The rows are grouped in 3 ways, from coarse to fine. Each group lies inside one group of the grouping before and may be the whole of it. The rows also spread widely along 7 directions, which tell nothing about the answers.
In the rows, 128 means zero.
Some rows, each with its group in each grouping after it:
[148 141 174  99 120 124 112 114  98 171  99  97 141 128 122 130 124  63
 137 152 117 187  89 143 153 101 121 133 140 133  75 132 137 143 105  99
 115 138 152 142 137 162]  toruz Mir lazir
[185 158 119 199 108 100  89  93 187 132 164 123 148 117  90 135 153 154
 127 117 131 164 102 116 107 109 126 119 121 141 108 169 158 104 129 107
  85 144 143 116  97 118]  zemir lor bafin
[ 95 111 188 131 178 147 198 136  42 166 114 216 135 117 126 144 124 145
  56 131 111  83 150 142 154 105 102 160 117  84 117 116 100 135  85  95
 146 119 100 150 134 153]  toruz Buzit Pid
[127 114 111 101 129  98 132 155  89  94 151  97 164 100 130 147 127 113
 170 130 129 188 146 150 108 160 110 141  96 121 115  79 112 133 121  86
 183 137 182  68 149 172]  toruz Mir Zupal
[139 169 152 169 155 107  94 113 127 162 105 170 127 125 106 103 174  98
  75 119 151 126 103 143 154  68 127  92 177 126  93 152 160 138  59 146
  81 160 100 144 119 124]  Lokor Rudo duzar
[ 97  77 119  71 137 146 156 123 144 104 145  61 188 137 150 158  68 136
 152 152 100 148 134 104 104 167 123 139  58 108 151 117 128 122 166  95
 168 114 213 118 141 172]  zemir Livu kam
[113  94 159  92 139 123  98 135  71 170 117 117 165 134 135 136 111 100
 122 157 165 151  97 123 144  84 120 128 121 132  98 102 169 119  69 118
  94 114 156 152 134 141]  toruz nugol bonos
[ 94 170 119 110 173 123 111 114 152 154  64 119 128 133 145 113 131  33
 110 108  64 112 115 142 159 105 163  86 222 122 143 119 158 155 100 183
 137 171 147 149 146 161]  Lokor gumi remuf
[144 130 197 110 111 145  86  81  89 191  79 113 109 148 124 113 151  93
  83 173 162 161  59  96 171  26 111 114 136 133  62 176 168 150  56 122
  24 146 136 189 101 125]  toruz Buzit non
[113  98  94 140 158  89 128 173  85  92 170 159 158 107 124 144 142 138
 135 111 154 143 160 150 107 142 117 135 103 127 129  72 117 116  85 106
 169 127 152  80 151 151]  toruz Mir giba
[169 174 165 127 112 109 111 119  85 164  93 110 144 106 107 125 149  66
 145 150 119 201  87 169 148  93 111 136 162 139  64 138 135 144  92 100
 116 151 148 127 145 156]  toruz nugol Gaz
[143 126 152 105 127 114 141 119  95 119 113 113 142 104 136 117 161 123
 123 161 158 166 135 138 103  95  88 144  89  97  86 150 104 160  95  92
 148 147 175 104 156 158]  zemir tagu Gul
[110 100 107 103 159 102 129 145 111 105 135 120 176 115 141 127 114 121
 139 127 129 134 160 143  99 147 122 135 114 114 140  95 109 127 111 120
 184 136 188  99 162 162]  zemir tagu zegev
[131 130 108 151 146 118 120 122 151 130 159 122 174 135 102 174  89 143
 141 105  79 142 120 121 125 166 142 133 116 140 150 115 156  94 163 114
 132 121 153 116  99 134]  toruz Buzit Patod
[ 91 135 163  94 167 140 111 109 101 181  56 137 111 139 147  99 148  53
  78 143 129 105 101 126 167  55 136  94 191 105 110 137 164 159  52 164
  93 159 124 183 148 159]  Lokor gumi tusa
[101 182 176 115 163 167 224 110  89 148  79 178 112  98 132 138 159 124
  70 132  62  97 161 154 160  94 113 136 145  70 120 162  94 145 112 107
 173 150 117 137 140 159]  toruz nugol velim
[108 109 127 118 157 117 135 136 127 134 165 116 193 129 131 148  71 129
 153 124  93 140 125 149 118 200 137 138 121 117 148  80 142 103 157 108
 173 114 162  99 131 171]  Lokor kitis fuv
[127 173 110 177 156 140 100  71 224 157 118 139 142 146 103 141 121 122
  89  99  52  87  99  97 145 115 183  83 180 127 170 172 189  88 144 169
  81 148 115 168  75 116]  Lokor gumi fiv
[ 92  91 149 125 156 160 156 107 145 152 152 146 166 142 127 152  83 178
  85 131 102  84 130  98 138 149 138 116  89  96 163 128 154  91 139 127
 117 106 127 151  97 136]  Lokor kitis Lufaz
[117 144 164 126 151 144 192 112 110 132 128 159 140 103 120 129 135 152
  89 135 106 113 163 137 115 128 106 150  98  85 123 155  92 138 127  84
 164 135 137 116 143 161]  zemir lor pel
[121  92 120 146 144 117 110 135 116 129 172 152 154 134 115 150 129 156
 107 129 153 131 120 107 123 114 127 127  87 136 126 111 152  96  94 113
  98 115 140 134 108 125]  toruz Mir giba
[105  44 110 137 137 132 121 133 113 107 199 138 179 139 126 177 101 233
 102 133 167 114 134  73 104 131 119 134  32 122 163 110 156  74 111 102
  94  98 158 122  85 113]  toruz Buzit non
[130 140  77 172 129 118 125 101 191  80 160 138 138 119 120 149 170 185
  95 108 131 107 153  94 107 115 139  91 104 102 169 152 148 108 124 134
 121 159 147  93 100 118]  Lokor gumi remuf
[138 170 183 121 145 154 198  86 123 147  97 143 140 100 121 133 140 123
  96 146  60 121 155 150 130 134 110 158 116  78 110 179  73 145 155  88
 184 142 142 127 145 163]  zemir tagu zegev
[ 82 103  87 137 187 110 142 148 154 108 164 151 176 123 128 136  93 145
 113  92 104  86 168 123  99 160 146 120 129 124 181  89 136  99 124 136
 164 129 159 109 136 150]  zemir lor pel
[149 187  92 155 125 102 103  97 186 111 108 111 122 115 114 124 178 106
 119 110 101 145 121 133 132 100 140  90 168 112 126 160 151 133 117 151
 122 182 141 106 121 145]  Lokor gumi tusa
[154 116 160 145 130 114  68 104 114 181 133 131 168 142 108 131 121 108
 120 146 162 153  63 120 140 104 137 118 129 142 100 134 183 117  94 117
  60 123 134 160 111 127]  Lokor gumi remuf
[ 89 122 182  97 163 175 178 112  98 172 118 148 140 134 131 152 100 118
  87 152  75 108 122 117 153 126 128 143 104 101 127 136 119 124 132 102
 140 110 132 169 118 157]  toruz Mir giba
[183 116 158 136 100 132 102  82 154 162 160  83 191 133  97 155 100 160
 150 165 129 184  77 100 102 141 116 152  53 131  96 174 146 104 167  77
  95 110 171 144 100 128]  zemir tagu Gul
[160 176 153 117 111 119  82  88 164 167  86  58 135 129 119 109 129  52
 151 146 102 196  73 128 138  95 126 115 165 145  81 162 161 154 126 123
  95 160 175 149 131 155]  zemir lor bafin

New rows, each followed by its group in each grouping:
[115 168 148 132 157 142 171 108 121 140 103 153 128 123 114 151 125 114
  98 113  58 116 140 141 150 122 128 132 147 104 130 144 117 136 138 111
 153 145 130 132 120 151]  toruz Buzit Patod
[133 160  84 179 135 126 158  97 202  85 166 149 149 111 110 165 149 194
 100  95  77 100 158 111 109 155 144 105 105  96 180 158 132  99 170 121
 155 153 138  88  99 126]  Lokor gumi remuf
[137 154 141 168 136 149 145  83 162 152 129 162 132 133 102 161 139 169
  72 119  89 110 118  95 147  97 130 120 116 113 129 174 145 104 128 116
  86 138 115 152  80 115]  toruz Buzit Pid
[141 134 175 138 119 136 145  98 108 140 119 146 120 119 123 119 161 153
  74 154 157 134 128 125 139  79  99 115 104  85  91 163 127 141  85 107
  96 145 123 126 120 141]  Lokor kitis Lufaz
[129 121 100 126 105 129 116 102 169  94 149  95 119 130 135 152 155 165
 107 136 146 143 138  78 119  86 126  97  76 116 132 153 146 111 110 121
  99 147 171 114  99 125]  toruz Mir lazir
[120 152 127 112 135 111 115 117 113 129  86 116 124 116 138 114 168  82
 117 133 133 145 122 146 136  90 126 107 164 103 110 131 139 161  85 141
 138 174 153 117 151 170]  Lokor gumi tusa
[185 162 181 168 105 119 124  98  95 165 134 149 140 120  85 149 151 138
 114 141 130 174  91 142 140  99  99 155 110 125  68 172 132 126 117  68
  88 131 119 131 100 130]  toruz Buzit Patod
[ 74 100 115  61 134 171 169 100 181 102 136  56 159 141 158 151  79 160
 127 150  89 120 158  74 101 150 130 115  66  95 172 141 129 119 174 114
 153 133 206 123 124 165]  zemir lor pel
[ 91  80 111 128 140 149 137 103 161 114 161 130 151 140 138 159 129 211
  80 138 148  88 141  71 110 114 134 103  61  90 175 147 159  97 123 129
 105 125 150 137  95 128]  Lokor gumi tusa
[104 135  93 107 140 114 128 131 142  95 115 104 118 123 145 136 151 107
 118 115 116 139 157 115 128  96 130  96 138 117 137 118 129 133  96 135
 147 163 173 104 137 153]  toruz Mir lazir
[153 177 176 164 153 108 137 123  75 170 112 188 129  99  93 127 153  80
 104 121  94 152 116 178 152 111 117 149 166 123  78 127 112 138  89  94
 138 144  94 131 136 150]  toruz Mir Zupal
[117 129 149 151 142 154 136  85 171 159 156 135 164 140 112 151  94 172
  94 129  84 107 110 101 134 154 141 119 108 108 150 147 159  86 160 119
 106 117 129 146  82 131]  Lokor kitis fuv
[166 166 192 138 132 118  69 108 119 220 109 102 192 139  90 126  85  44
 161 144  99 197  40 171 159 153 137 137 172 162  69 132 175 124 139 102
  96 122 126 160 116 150]  Lokor Rudo duzar
[127 149 177 161 150 156 185  90 136 163 137 183 141 115 107 144 122 176
  67 129  79  92 138 132 151 138 121 128 112  79 132 163 120 110 144 105
 128 126  96 142 100 136]  Lokor kitis Lufaz
[141  96 145 166 142 126 141 108 121 129 168 179 151 112 114 135 152 209
  69 139 169 100 150 103 103  99 109 144  61  97 124 162 120  99  91 100
 106 119 135 129 113 113]  zemir tagu zegev
[174 122  78 184 106  79  72 130 156  88 196 122 156 112  96 152 167 167
 144 114 171 179 115 114 103 117 128 115  84 155 109 123 154  95 104 105
  94 139 159  81 103 114]  toruz Mir giba
[116 100 189 114 152 136 115 113  88 187 110 138 144 137 131 111 112 102
  93 156 157 131  95 114 137  81 112 133 126 123  99 137 157 140  71 112
  84 119 142 181 138 149]  zemir lor bafin
[ 96  84  77 129 174 103 165 162 130  75 171 142 180 110 137 151 103 160
 127 104 117 108 182 133  94 168 127 135  91 106 171  86 111 110 127 112
 195 122 177  84 157 162]  zemir Livu kam
[183 186 187 145 121 119  97  94  96 196  92 129 137 122  94 124 139  66
 122 140  96 190  59 158 167  90 118 141 173 144  56 160 151 147 107 102
  85 145 120 156 114 137]  toruz Buzit non
[168 157 122 111  91 100  63  98 153 134 108  41 157 127 125 129 141  72
 179 152 134 217  72 138 125 116 132 108 141 137  89 147 168 144 130 122
 109 167 186 110 130 163]  Lokor gumi tusa
[ 90 120 124 149 175 134 187 129 116 114 153 189 164 112 125 151 120 171
  88 110  93  72 173 134 115 157 137 134 111  79 181 118 118 105 136 115
 190 124 123 109 128 152]  Lokor gumi fiv
[179 129 152 170 107 121  78  98 134 178 160 125 171 135  86 157 121 154
 126 144 145 165  65 106 134  98 131 126 106 159  96 154 182  81 111 102
  44 114 130 155  82 107]  toruz nugol Gaz
[146 133 169 152 144 133 115 102 130 197 143 145 190 131  92 156  89 124
 125 136  84 137  77 142 143 163 147 149 129 125 127 133 163  96 160 102
 119 109 112 163 106 144]  Lokor gumi tusa
[179 207 147 136 120  98  95 102 125 154  72 108 127 108 114 104 172  27
 143 130 103 191  83 179 150  97 127 111 204 130  75 151 140 176 102 127
 129 183 144 115 152 165]  Lokor gumi remuf
[155 124 129 116 107 137 141  90 169 119 152  71 185 119 116 162 107 168
 155 156  98 173 122 107  89 162 116 146  50 105 126 164 117 112 190  79
 151 126 194 106 115 144]  zemir tagu Gul
[140 114  84 107 110 102  52  98 201 110 124  40 150 145 137 122 132 113
 154 138 153 172 100  81  98  88 138  87 115 146 119 151 176 125 107 156
  79 158 213 125 119 130]  zemir tagu Gul
[107  69 112 101 128 152 138  99 172 110 165  80 173 142 141 163  97 202
 120 156 135 124 135  60  85 133 123 127  31 102 151 151 137  98 151 110
 120 113 197 132 103 132]  zemir tagu Gul
[104  89 181 137 167 156 148 110 119 193 160 170 180 147 112 155  63 167
  84 139 102  88 107 113 150 154 135 137  97 105 147 123 160  85 133 113
  99  89 105 176  96 133]  Lokor kitis Lufaz
[ 60  73 107  71 165 124 169 168  67  82 131 126 149 121 166 149 112 137
 122 129 141 117 184 123 111 127 107 133  90  94 152  72 112 142  94 116
 185 132 185  88 153 172]  toruz Buzit Patod
[156 130 182 123 107 141 148 107  86 154 129 129 133 117 113 142 145 134
 108 160 139 166 114 129 137  98  99 146  83 110  79 156 115 131 110  68
 118 126 138 134 120 146]  toruz Mir lazir
[179 171  65 165  92  84  78 107 193  84 161  74 159 105 105 160 164 145
 165 114 127 191 115 126 110 115 134 103 118 150 119 140 161  97 143 115
 111 158 178  72 105 123]  toruz nugol bonos
[177 189 202 137 128 112 116 104  98 196  92 115 155 111  96 110 121  41
 150 145  89 200  75 185 146 127 111 159 171 136  59 147 127 162 126  83
 136 145 140 144 149 170]  zemir lor bafin
[ 69  93  88 108 172 116 165 154 127  79 165 128 175 118 156 147  96 163
 130 106 106 103 179 134  99 189 131 119 108  94 185  65 120 110 134 130
 205 126 174  71 145 175]  Lokor kitis fuv
[104 149 142 118 144 144 154  99 129 130  92 140 111 119 139 123 167 121
  78 135 119 106 140 122 142  79 123 107 140  79 129 161 131 151  96 138
 132 163 129 136 134 157]  Lokor gumi tusa
[171 152 163 186 150  86 113 138  65 171 130 204 150 108  84 130 153 107
 101 114 139 153 104 173 150 101 110 156 159 136  75 113 133 129  75  95
 113 135  96 126 133 136]  toruz Buzit Pid
[ 69  79 100  91 151 123 113 142 138  97 143  94 160 139 160 136 121 150
 115 137 172 120 148  94 111 118 127  90  89 112 156 103 159 118  94 144
 123 137 179 113 122 143]  Lokor Rudo duzar
[218 196 149 209  95 111  87  72 170 168 140 143 122 116  66 141 182 129
 104 122 114 174  78 127 145  81 129 117 137 146  73 193 153 104 118  93
  58 151 103 140  79 105]  toruz Mir lazir
[129 128  77 112 117  87  93 139 117  66 121  91 117 112 146 122 181 117
 131 122 170 171 143 120 115  75 108  99 130 129 110 114 141 150  64 139
 121 178 186  76 140 146]  toruz Buzit non
[136 178  47 146 113  95 118 110 202  49 130  86 118 112 127 154 171 140
 140  91  90 156 162 117 111 112 131  90 133 121 148 143 134 131 140 139
 149 187 188  59 111 137]  toruz Buzit Patod
[108 134 179 119 149 176 163  84 113 177 100 149 119 136 123 147 123 140
  59 147  85  98 115  96 163  84 125 128 121  98 121 172 135 128 114 117
  91 127 116 177  95 132]  toruz Buzit non
[102 200 156 127 181 142 185 123 108 159  66 183 116 105 123 127 152  70
  81 104  41  95 147 170 171  99 135 118 203  98 126 132 115 141 100 142
 170 155 112 144 148 162]  toruz nugol velim
[135 118 154 114 142 125 143 129 100 153 152 110 213 120 116 161  69 115
 172 142  95 165 100 159 121 210 130 161 100 119 136 101 132 116 183  76
 184 105 162 109 136 172]  Lokor gumi remuf
[132  88 130 114 137  85 119 162  73 114 160 125 184 107 124 122 117 130
 156 140 190 176 138 157  89 142 101 154  94 129  99  86 127 135  91  82
 154 124 179  84 163 168]  zemir lor pel
[106 154 122 135 160 137 169 124 125 129 118 157 134 112 124 149 134 136
  91 113  81 102 154 129 139 112 133 119 146 105 143 129 124 116 113 133
 151 144 131 126 124 143]  toruz nugol Gaz
[111  65 149  67  98 155 123 113  93 120 140  59 163 143 147 161 101 168
 134 179 164 171 107  76 117 113 102 139  35 112 116 132 147 126 126  84
 101 115 196 127 107 146]  toruz Buzit non
[ 60  94 116  93 193 121 163 158  98 110 120 157 146 115 157 113 117 122
  96 112 130  88 183 134 111 120 123 124 132  98 155  88 117 141  77 135
 176 139 163 114 168 171]  zemir lor pel
[ 76  99 142  85 167 138 170 146  80 135 112 136 157 130 147 150  94 118
 117 130  94 124 146 134 139 138 115 147 114 104 137  90 115 136 115 110
 173 124 159 129 146 171]  toruz Buzit Pid
[189 176 139 179 113  95  96 101 136 153 130 135 158 110  87 135 158 107
 136 126 122 178  87 161 131 122 128 131 150 128  91 151 152 125 124 104
 112 153 118 117 120 144]  Lokor gumi tusa
[117  91 195 104 141 141 126 112  80 182 116 129 150 136 131 115 107 119
 101 168 164 140  97 110 133  90 100 148  96 114  92 138 146 141  85  96
  92 113 151 173 134 154]  zemir lor bafin
[102 158 101 156 154 129 148 106 164 106 101 169  87 124 129 135 182 146
  51  96 102  82 163  97 145  54 131  87 156 102 140 156 133 133  79 163
 105 178 122 131 107 123]  toruz Buzit Pid
[146 160 186 128 122 144 168 100 102 143 103 135 118  99 122 116 161 127
  93 159 128 152 136 137 123  93  87 146 101  82  86 179  99 163 110  77
 140 148 144 128 143 160]  zemir lor bafin
[120 122 101 100 123 138 109  88 215 121 133  49 170 142 133 154  94 135
 156 137  79 150 112  82 102 146 145 111  93 127 151 156 152 110 178 130
 128 139 207 129 109 138]  zemir tagu Gul
[144 127  98 152 138  81  82 141 126 117 159 123 162 115 107 143 129 106
 157 109 125 174 115 140 117 143 138 121 135 154 116  88 153 107 108 115
 128 139 153  97 123 144]  toruz Mir Zupal
[160 149 141 125  92 120 119  96 140 111 121  87 124 114 125 116 171 132
 123 158 171 182 126 117 105  74  96 123  92 110  80 182 125 153 100  90
  99 165 178 102 130 147]  zemir lor pel
[107 147 132  90 143 129 141 120 119 137  87  98 151 120 144 134 124  77
 140 139  88 149 122 151 133 139 132 122 155 100 130 117 132 151 135 127
 178 152 164 118 156 185]  Lokor gumi tusa
[152 186 146 141 132 124 161 114 111 134 108 148 134  89 109 142 166 117
 110 128  91 149 138 166 143 106 114 136 144 105 103 145 108 134 125  97
 156 148 127 102 139 149]  toruz nugol bonos
[160 128 124 182 142 107 115 106 157 133 160 154 153 121  96 134 137 151
  98 118 138 128 114 116 119 106 128 122 110 129 119 157 150 104 110 110
  92 130 138 134 113 120]  zemir Livu kam
[ 74  82  59 121 171 104  82 150 167 114 151 107 178 158 135 160  73 126
 140  90 104 110 128  95 122 149 166  96 141 156 180  65 182  87 118 169
 120 124 180 129 111 137]  toruz Buzit Pid
[ 70  93  97  76 169 123 145 135 142  96 110 106 145 127 165 122 120 123
 114 128 122 104 170 104 103 114 127 109 113 100 159 115 121 142  98 152
 167 146 197 116 156 160]  zemir tagu Gul
[117 130  85  98 128  89  48 142 161 106 117  42 168 140 144 118 126  70
 174 126 155 190 101 133 116 123 138  78 156 152 116  98 176 138  98 155
 119 166 198  95 139 160]  Lokor Rudo duzar
[128 140 158 116 154 123  96 110 142 183 109 107 164 139 116 116  91  68
 130 132 103 149  86 133 137 117 140 125 165 148 106 130 165 129 116 126
 100 132 153 163 129 154]  zemir lor pel
[103 103 186 122 163 156 143 104  94 185 116 172 141 141 127 135 124 140
  60 149 135  87 106 107 149  90 128 127 116  91 131 141 155 121  88 124
  92 119 104 188 118 144]  Lokor gumi tusa
[113 166  86 133 163 107 167 147 144 100 139 133 175  99 118 165 116 123
 154  87  45 131 162 166 123 185 148 133 148 116 162  93 122 101 163 120
 212 140 162  79 138 162]  toruz nugol velim
[152 137 150 113 105 117 112 107 124 132 121  86 145 119 127 115 144 112
 137 160 162 184 115 128 110  95 104 132 103 123  79 158 133 152 102  92
 108 149 177 115 140 157]  zemir lor pel
[103 179 153 103 150 160 129  77 189 181  71  95 125 146 132 125  99  63
  99 125  28 112 102 121 177 115 161  80 196 110 134 157 164 137 141 169
 110 157 137 172 111 153]  Lokor kitis Lufaz
[145 196 146 186 138 155 138  58 219 168 116 146 120 134  95 139 134 141
  69 109  39  97 107 113 161 112 154  89 166 109 136 195 158 103 153 148
  81 155  96 157  74 120]  Lokor kitis Lufaz
[142 143 173 156 166  94  98 130  90 200 112 178 158 124  99 106 115  68
 107 115 120 136  89 176 163 118 134 122 192 141  89 100 166 126  73 136
 101 131 100 152 138 152]  Lokor kitis Lufaz
